The rows of a group lie close to one hidden flat surface of 12 dimensions, which may be shifted away from zero. Surfaces can cross.
Known rows, each followed by its group:
[-13   9   6  23   3   7 -17  -7 -24   7   7 -15  16  21  12   7  -2  19
   6   6 -14] | X
[ 22   5 -13  13   1  -4   1  -6   8   7  17   6  12   4  -6  14   5 -10
  13 -21  14] | F
[ 20  -2 -11   7  -7  30 -22 -22 -16  -2 -10  16   1 -12  -4 -11  24   4
 -12   2  13] | F
[ 15 -30 -22  20  -7 -26  15  -1  12 -14   3   2  23  -8  14   6   8   9
 -11 -18 -17] | R
[ 15 -25  -1   2 -10  10 -32 -27 -15   9  -1  -8 -19 -20 -28   3 -14   6
  10  13  31] | F
[ -7 -10   6   4 -11   4   1  -3 -18  14  13  14 -10 -14  13  -4  -5   5
  -4  22  -5] | Q
[ 18  18 -10 -10   4  17   6 -12   0   4  -9  -9  -1 -15  10 -17   7 -12
  -5  14  -1] | X
[-26  21  -3  22  12  13  -3   8  -3   4 -11  -6  30  19  39  12  10  24
  -1   4 -17] | R
[ -2   4  28  27  16  -3  25  19  10 -17 -14   1  14  20  22  24  -6   4
  15 -12  -2] | S
[-17  29  -8  14  15 -21 -11   5   8   6  -6 -10  11   7   8  21   6  17
  16  20  -9] | S
[  8   3 -13   2  -3  -9  -9  -4  -2  -1   3 -17  13  -8  -6 -14   3 -10
  -6  31  10] | S
[  8  -4  -6  -6  -9 -20   1 -35 -13   0 -16  17  15   6  12   3 -35  -4
  -3   0   3] | Q
[  0   4 -18 -12  -5   2   7  -2  13   9  -4   4   6   1   1   7   4  -4
  -4 -23  12] | X
[ -2   1 -13  -8   1  15 -12  23 -13  -6  14 -12  -6   5  10 -17  -4   7
 -10  25  13] | R
[-27  16  -9 -14   7  -4  -7  -9  -6  -3 -14  -3   1   9   5 -15 -26  25
   0  -4  15] | Q
[  5  15  18  21 -12 -19  26  -5  -5   8   8 -13  -9  11  -2   8   9  25
   2 -23 -20] | F
[ 1  0  9  5  4  5  1 -3 -7  6  7  9 -9 -7  4  4 -6  1 12  2 -5] | Q
[-29  10 -14  -1  11  39 -41   1  -2   5 -27  21  19  -2  21   9  16   6
  -1  18  15] | R
[  9   0   0  -2   4  11 -12  16  -9 -15  -5  -1   3  26  10  14   1  -5
  -1   1   1] | R
[  9   9  -6 -26  -9  -8  20 -15   6   3  -4  12 -27 -13  -9 -25 -18  13
 -19   1   7] | X
[ 27   5 -31   0  -5   0  -6  11 -11  -9   7   3 -17   8  18  10 -12  23
  -4  15  29] | R
[ -3  18   0  10  -8 -20  12  -6 -11 -16 -17  21   0  -4   4  -9   7   6
  -3  16   5] | X
[  5 -17 -25  -2  -8  -1  -1  -1  -1  -2   7   7   1 -25   5 -11  11  -4
  -9   2   3] | X
[  1   6  -3 -12   1 -17  -1  -6   4  -1  -3 -19   6   8 -18  -2 -14 -12
   6  -4   6] | R
[-24 -13  -3  -6  11  -4 -13   0   3  13  17   4 -29 -22 -11   0 -28  22
  19  11  14] | X
[ 23  13   2  -6   3  -1   5   1  11 -20 -25   3  18  26   4  14   0 -19
  -8  -2  14] | S
[-48 -17  20 -16 -14  -8  -5   0  11   8 -36 -15  14   2   3   0 -20   0
 -21  28  11] | F
[  1  -6  -4   0  14   5 -12  18   0  -5  18  28 -34 -12  -7  21   0   5
  31  -9   3] | X
[  9   4  14  13 -13 -42  11  -6   3   7   4  11  -6  12 -14  36  -4  -2
  15  -3  -9] | R
[ 15  16  21   6  22  22   1   5   6   3  18  18 -23  13   1   5 -13  26
  -1   6  -9] | Q
[  2  -1 -19   6  18  11   0  -4   0 -16   1  -3  -9 -33  -4 -29   7  11
  15 -20   9] | R
[  1 -46 -31  -6  -7  21 -26  -9 -14  11  14 -33   7 -17  14 -12 -14  11
  -9  -2   1] | R
[  6 -10  19  17 -11  15 -17   6 -35  -4  16  -3 -17  10  -9  -3  13   9
  -1  10 -10] | S
[ -8   3  15   6  21   8  -7  15   5  -8   2  -4 -18 -12  -5  -2  -5  11
  17  25   9] | Q
[ 13  18   5  -5 -13  13  17 -26  -5  21  -8  18 -34 -28  -5  -4  -8  12
   4   7  36] | X
[ -9  -1  -2 -12  11 -11   0  21  12 -17   3  26 -13  19  -2  13  -4  13
  -1 -25 -24] | Q
[-10  37  -2   6   0   8   1   7   2   8 -10  15   8   5  21   1  13   7
 -10  39  14] | S
[ 24  -3 -12 -26  -5   5  -4 -11   0  -4 -11  -2 -11  -9   1 -12 -17 -11
 -18  24  16] | X
[ 13  23   8   7  -3  -5  -4 -11 -18 -13 -19   5  13  32   4  10   6  -3
   0 -12  -6] | X
[  9  -4   1   1 -10   5 -26 -23 -12   4  -5  12  -1   6  -5  -8 -15  28
 -27  36  15] | F
[-11 -10  10  -5  -1   0 -10  13   2   4   4  13  -8   9  -2  14 -12   4
  -4  14   7] | F
[-10  -3   4   3  11  -2   1  17   5   0  12  -3  -4   3   7   5  -8   6
   6  10  -7] | Q
[-23  -5   9   4  13   1  -1   8  18 -27 -44  22  15 -13   9   3  17  -3
  -1   7  -4] | F
[  5   6  -1  14  -2   5 -12 -25  -6   8 -14  -6  20  13   7  15 -11  12
   3  -4  14] | X
[  7  12   6  -6  14 -24  -8   8   0 -16   8 -26  12  18 -15 -12 -20  -9
  -2  43   7] | S
[ -9   2  20  12  27  25  -5  15  18   6  13  12  -7 -13   2   6  13   3
  16  12 -17] | Q
[ -5  14   3  -7   8  30 -26 -12 -10  10 -13   6 -15  -3  -5  11   8   4
  17 -13   0] | S
[ 16  -2  -5 -22 -21   2   8  -1  -1 -11  -5  -1  15  10 -13 -25  21 -33
 -30 -17   3] | R
[-11  -4  -6 -10   8 -17 -17 -10  15  -4 -12  11  11   2 -14   5 -15   2
   2   7   3] | R
[-18   9 -24  -6 -14   2   7  36  -1   4   6 -20  18  21  26   2  11  -5
 -17   9  18] | Q
[-11  -5 -17  20   5  -3   5 -25  19   4 -23  12  20 -35  11  -5  15  17
   3 -16  -2] | S
[ 16 -17 -41   5   2  14 -28  20  -7  -5  -6 -20  16   9  38  39  -8   3
  10  15  28] | R
[ -7 -35 -11   8  -1   0 -14  -7  12   5  10  44 -11 -40  -8  -1  -9  10
   5  18  24] | F
[ 19  11   9   9  -3 -14  -3  11 -28 -19  -2  -6  -4  26   8  12  -1  -8
   6  29  -4] | X
[ -6 -28   1  -2 -16  -6 -22  17  -1 -10 -24 -14   6  12   4  21   0   2
 -20  42  13] | F
[-10 -16  -5  -4  -7 -27   6   3 -11  -6   0 -26  -3  -8  -3  -6 -16  -7
  11   4   4] | Q
[ -4  12  -7   6   9   7   4  18   6   6  20 -10   7  -2   3  -3  13  -9
   5   3  -3] | S
[  0  15  17  30   3  -7   5  -1 -12  -1  -7  -2  -6   0   7  17   6  15
  20   8  -5] | S
[ 11  -3  23   6   3  13  14 -15  -6  -3 -13  -5 -10  -8   1  -9 -17   0
   7  -5  12] | S
[  5  -4 -11   9  10 -25  -2  -2  19 -14 -23  -8  25   5   8  20  -7   6
   3   6   2] | S
[  3  29   0  15   4  -7  18   3   2   2  14  -4   7  -7  -4 -23  16  -3
  -2  14   1] | S
[-34  -3  13  10 -10 -11  12   3   9  20  -7 -17   5  -3  -1  14   8   7
   5 -11  -1] | F
[ -9  19   5   0  -3  20   2  -8 -14  14   4  15 -11   2  11  -8  -1  19
  -3  -7   2] | Q
[ 10   5   3 -14   9  30 -11 -39   1  18 -10  11 -30 -29 -12 -10 -23  15
   7  -2  23] | X
[  0   9   9 -23  -4  30 -16  -8 -20  -6 -16  24 -22  13  -7  -1   1  -5
  -1 -24   5] | Q
[-39 -31  15  -1 -26 -13  21  28  13   5 -19   8  -3 -13  11  17  11  -7
 -12   7   3] | F
[ 24  -4  -2  -8   1  -2   3  -9 -12  -4   9 -19 -20 -11  -8 -11  -6 -10
  11  -6  -9] | X
[-16  34  19  15  32 -27  10  -3  12  -3  -5  -9  -2  16  -1  13 -23  32
  25   4 -24] | S
[-28  38  24   6  -6   2  22 -34   0  32 -15  -4  15   0  -4 -18  -6   6
   0 -15  10] | F
[ 10  -7 -10  -3  -9   0   4  19  -4   1  14  -5   2  13  17   8  -9  -1
 -14  21  13] | Q
[-22   0   3   5   9 -31   2   8  18   9  16   3   8   4 -10  14  -5   9
  13  -3 -18] | R
[-19   6   8  15   2 -33  10 -31 -11   4 -18  14  16 -11  16   4 -25   2
  20  14  -6] | Q
[  8  -2 -13  14 -16  -4   1  -6  -1  28  24 -21  14   5  -4  11   3  -2
   1 -10  14] | F
[ 15 -20  -6  30 -12 -31  19 -20   1  -2   0   9   5 -32  -3   2   7  13
   8 -12  -3] | R
[ -6   8  10   4  -3  26  18  18 -16  -8  -4 -13  -2   3  18 -15  35 -12
  -9 -22 -33] | F

New rows, each followed by its group:
[-30  54  -3   1   6 -29  15 -14  15  28   3 -10   4   1 -12  -3  -1  15
  16  -6   4] | R
[ -7  -2  -4  14   7 -41  18  12   7 -20 -11  -4   5  -8  -1  19   1 -15
  35 -11   4] | Q
[ 10   2  -9  -7 -11   8  -6  22  -8   1  10  -4  -2  17   4  17  11 -16
  -1   1   8] | R
[ 17  -1   4  -1   3   1 -12 -17 -12  -3  -6 -34  -3   0 -21   5  -1 -18
  29 -27  -4] | S
[  6  -8 -10   6  -4  -5  -9   6  -5   6   6 -12  -3  -6   5  18   3   0
  11  16   5] | S
[ 10  -4 -32 -12 -20   0 -11 -15   0  26   8  13   1  16  12  24  -5  30
 -24 -26  -4] | R
[  5   2  -1   4   1  12  -6  -9  -7   2   6  21   2 -10   4 -13  -6  -2
  -3  25  17] | F
[ 14 -18  -1  19  12  -8  -9  16  -4 -23   2   9  -4   5  11  27  -5  10
  18   4  -4] | R
[ -8   0  -4  -8   2   8 -23  10 -13  -7  -2  12  -4   9   5   3   0  -1
  -1  19   0] | X
[-12  27 -17  -2   0  18  -8  -1   4   2 -21  22  22  13  23  -2  19  14
 -22   3   9] | R
[-15 -14  23  11 -10  -9   7   7  -7  10  14 -14  15  21   2  11   5  -2
  -8 -11 -44] | R
[-22  21  -7  -2   5  12   4  14   3  11  13 -11  13  10   8  -9  20   1
  -3 -21 -18] | R
[  5  13  -5  12  -3  -2   0   0  -7   9   4 -20   4  -4   0   5  14  -6
  13   2   3] | S
[ 35  27   4   0  10  -2   8 -28  13 -10 -33  18   1   6   6  16 -14   2
   3   3  18] | X
[-15   0  -4   8   9  26  -9  15  -9   1   9  -6   2 -17   5 -13  24  -9
  12  -3   1] | R
[-30 -28   6   3   2  -3   7  21  17  -3  -8   6   0 -22   1  11  11 -14
  14 -10  -2] | F
[ 12  -1  -6 -10   1  -1  -8 -23   8  -2 -10   1  19  10 -10  -6 -14  -6
  -9 -10  12] | F
[ 13  -3 -14  17  18 -15  -6  14   8 -15  17  -2  19  14  18  14   5  13
   0   3 -38] | X
[-13   9 -14  13   1 -12 -12   4   2  12   2   5  -1 -10  14  11   4  25
  -2  44  -2] | S
[  4  13   1   2  -4  19  11  16   1   3  14  27 -21  11  10  -7  13  30
 -24  -4  -7] | Q
[  3 -15 -11 -11   7   3  -1 -10   0  -6  -1 -26 -11 -18 -21 -20 -11  -4
  16 -31  14] | Q
[ -9  -8  -5  -1  15   5 -26  -8   0  -3  -3  26 -19 -24  -5  -2 -12  19
  15  18   7] | X
[ -4 -13 -21   5 -10  -6   2  -3 -14  15   7 -25  23 -14  22   4 -15 -24
  13  17  26] | Q
[-13 -11  -9  -3  -8  -6 -23 -14   4  21 -10  -4  19   2  -1  30  -3  -8
   8   2   7] | R
[  6   0  -3 -15  -9  -5  -3   8  -8   7  14 -12  -9  19  -8   4  -8  -5
  -7   1  -1] | R
[-15   1  -2  -6  -4  -6  -8   4 -15  -3  -5  12  -5   5  11   6 -17   3
   6  17  12] | Q
[ 11  19   7 -10   5  -2   1 -17  -2  -5  -7 -17   7   6 -14 -26 -14  -9
 -10  19   9] | S
[-13  48   4 -14   7   8   6  18 -11  -1   4 -23  -1  28   7 -28  -2   5
 -12  18   7] | R
[  0   5 -12   0   4  11   6  -4   5   4   5 -17  -3  -9   0 -23  -7  20
  -8  -9  18] | Q
[ 16  -7 -32   3 -15  -2  -8  12   1   9   3  10   8  13  21  39   6   3
  -7  -1  16] | R
[ -9   3 -17 -22   1   0 -14  -6  13   5  -7  -9  20  10 -12  -3   1 -17
  -7 -15   5] | R
[  2  -3  -8  -2  -9 -37  11 -14  -5 -12  -5 -10  15  18  -8 -12 -15  13
 -14 -22 -12] | X
[ -8  -8   3   8   3   6   6 -10   9  -4 -10  -6  23  -7   9 -20  -1   4
 -15  -5  -2] | S
[ -1  17  -5 -11   1  13  -4 -15  -8  -7 -18  11   3   1   1 -15  14  -3
  -8 -15  -9] | X
[ -1  12  -7   8 -21   2  22  12 -24  22  30   1 -15  11  22  -1  -3  22
  -7  -7  -1] | Q
[  9  29 -15   4   8 -37   7 -18  10   4  -1 -16   1  -7 -10  -1  -4  13
  10  10  -5] | S
[  3   3  17 -23  13  17 -26 -11  -7 -13 -23  -7  -7  17 -11   3 -28 -17
  11   9  12] | Q
[-21   9  -2 -13   3   7  -5 -12   4  15  -2   4  -7  -8  -3 -13 -14  18
  -2   0   7] | X
[ -8   6  -4   2  20  12 -11   4  10   9   0 -15  28   6  17  15 -15 -16
  17  12   6] | Q
[ 30 -21 -25 -11 -19  10   2   3   8   8  12  19 -12  -4   2  17   2  -3
 -13 -18  23] | X
[ 41  -4 -11  -8 -12   2  16  -2   6 -11   6  17  -7   7  -5  -3   8  -6
 -21 -21   3] | S
[ -7  16  10  19  18   3  -1   9  -4 -16 -11  15   3  17  18  11   5  23
   7   3 -14] | R
[ 12   2  -5  14   7   8  12 -14   7  18  16  11 -23 -34   2   2  -3  23
  16  -6   0] | X
[-14   4  15  20   5  10   6   8 -19   0   0 -41  24  14  22  -8   8  -1
   6  -7 -26] | R
[  4  12  -1   5   3  -9  13   5  -4 -18   3   1  -7  -6   0 -28  -1  11
  -7  15   5] | R
[ 11  23  18 -18  -5  16   0 -29 -19   7 -15   4 -26   6 -12 -11 -16   8
   0  -9  14] | X
[ 13   5  -6   1 -15 -33  30   1  -4   5   7 -29  -4   2   0   1 -20  -7
   6   5  18] | X
[-32   1  13 -27  18  13 -10 -15  14  17   2  -5   9   9 -14 -16 -28   0
   1 -27  -8] | F
[-10  26   6   7  14   0  -1  -5   9  -7  -4  17  13   9  -1 -19   9  19
 -10   4 -13] | S
[ 13  -5  -2   8  -8  16  -2  12 -22  -2   2 -17   6  16  23  13  10  -4
  -2  -4  -1] | R
[-14 -16   2   1  -9  -7  -3   1  -1  11  13  -6  10   9   1  -4  -1  10
 -15  -2 -26] | R
[ -8   7  17  21  20  -2  -4 -19   5 -16 -33  10  13  -4  -3   4   0  12
  16  -8  -3] | S
[  4   1   5  -5  -1  11  -6 -10 -11  -4  -7   9  -8   0  -8  -9   4   2
  -2 -13  -2] | R
[ -8  -9  -3  -5  16  32 -19  29 -10 -25   3  -5   5   6  13 -22  10  -3
  -9  16  -3] | R
[  4   8  -7   5   5 -20  -1  -8  -2 -11 -16  32  16  11  20  26 -22   0
  13  17  19] | Q
[ -7  -2 -19   5  19  -1  -5  21  11 -11   3 -20  18   8  14   8  -3   3
  10   1   0] | R
[-13   8  -5   8   8  27 -38  -1 -16  10   0 -41  20   6   8 -11   9  12
  -7  34  -5] | F
[  0 -12   0  -9 -15  11 -11   6 -22  18  28 -19 -20  -3  -8  -3  -2  -5
   2   4   2] | R
[ -5  29  20   2   6  29 -12  -7 -18   8   3  16 -14  12   1  -5   6  11
   4   1  -4] | F
[  5  -8   4   6  -6 -19  14   5   3  -8  -7  -7  11   1   5   3  -7  -9
  -6  15   9] | F
[ 12  11  -9 -15 -14 -11  -4 -14  -5  -1 -15 -13   6   5 -10  -7 -12 -14
  -4  18  31] | R
[ -2   6   7  -8  13 -17  -8 -13   7  -7  -6   5  -4  14 -15   4 -24  16
   6 -10 -12] | R
[ -7  -7 -23  -7  16   6  -6  38  16  -4  31  -8   0   7  -1   5  14  -9
  11 -24 -10] | R
[ -6   5  -7 -13  -3 -17   4 -14   2 -10 -26   4  -6 -26  -6 -19 -13 -11
   1  28  32] | X
[-12   0  -5   3  18  23 -21  31   7  -2  10  -3  10   2   4   9  15 -21
  15  10   7] | S
[  3  15 -31  -5   5  23  -9  19  -7  -5   4 -10  -1  -5  20 -13  10   5
  -2  16  31] | R
[-28  -4   5   5   2   2  -8   3 -14  19  15  18  -1  -6  19   8 -10   6
  10  19 -16] | Q
[ 19  13  13  -9  12  31  -7 -15  -6   5  -2 -14  -9  10  -8  -2 -13  -9
  14 -22   8] | Q
[ 14   1 -16   5  -5  11   1 -22  -3   5 -10  16  12  -9  15  -2  -5  -2
  -5  -5  23] | Q
[-13   5  -9 -11   8   7  -6  12   0   2  17   8 -15  -8   3 -12   1   9
   0   5 -17] | X
[  6  14  -8   2  17  -8  -2  -1  15  -2 -10  -9   3 -16  -3  10  -5 -16
  26  20  23] | S
[ -3  10  -2  -3 -16   7   6  -2 -17   7  -4  13  -2  11  14  -2   1   3
 -12  -1   5] | Q
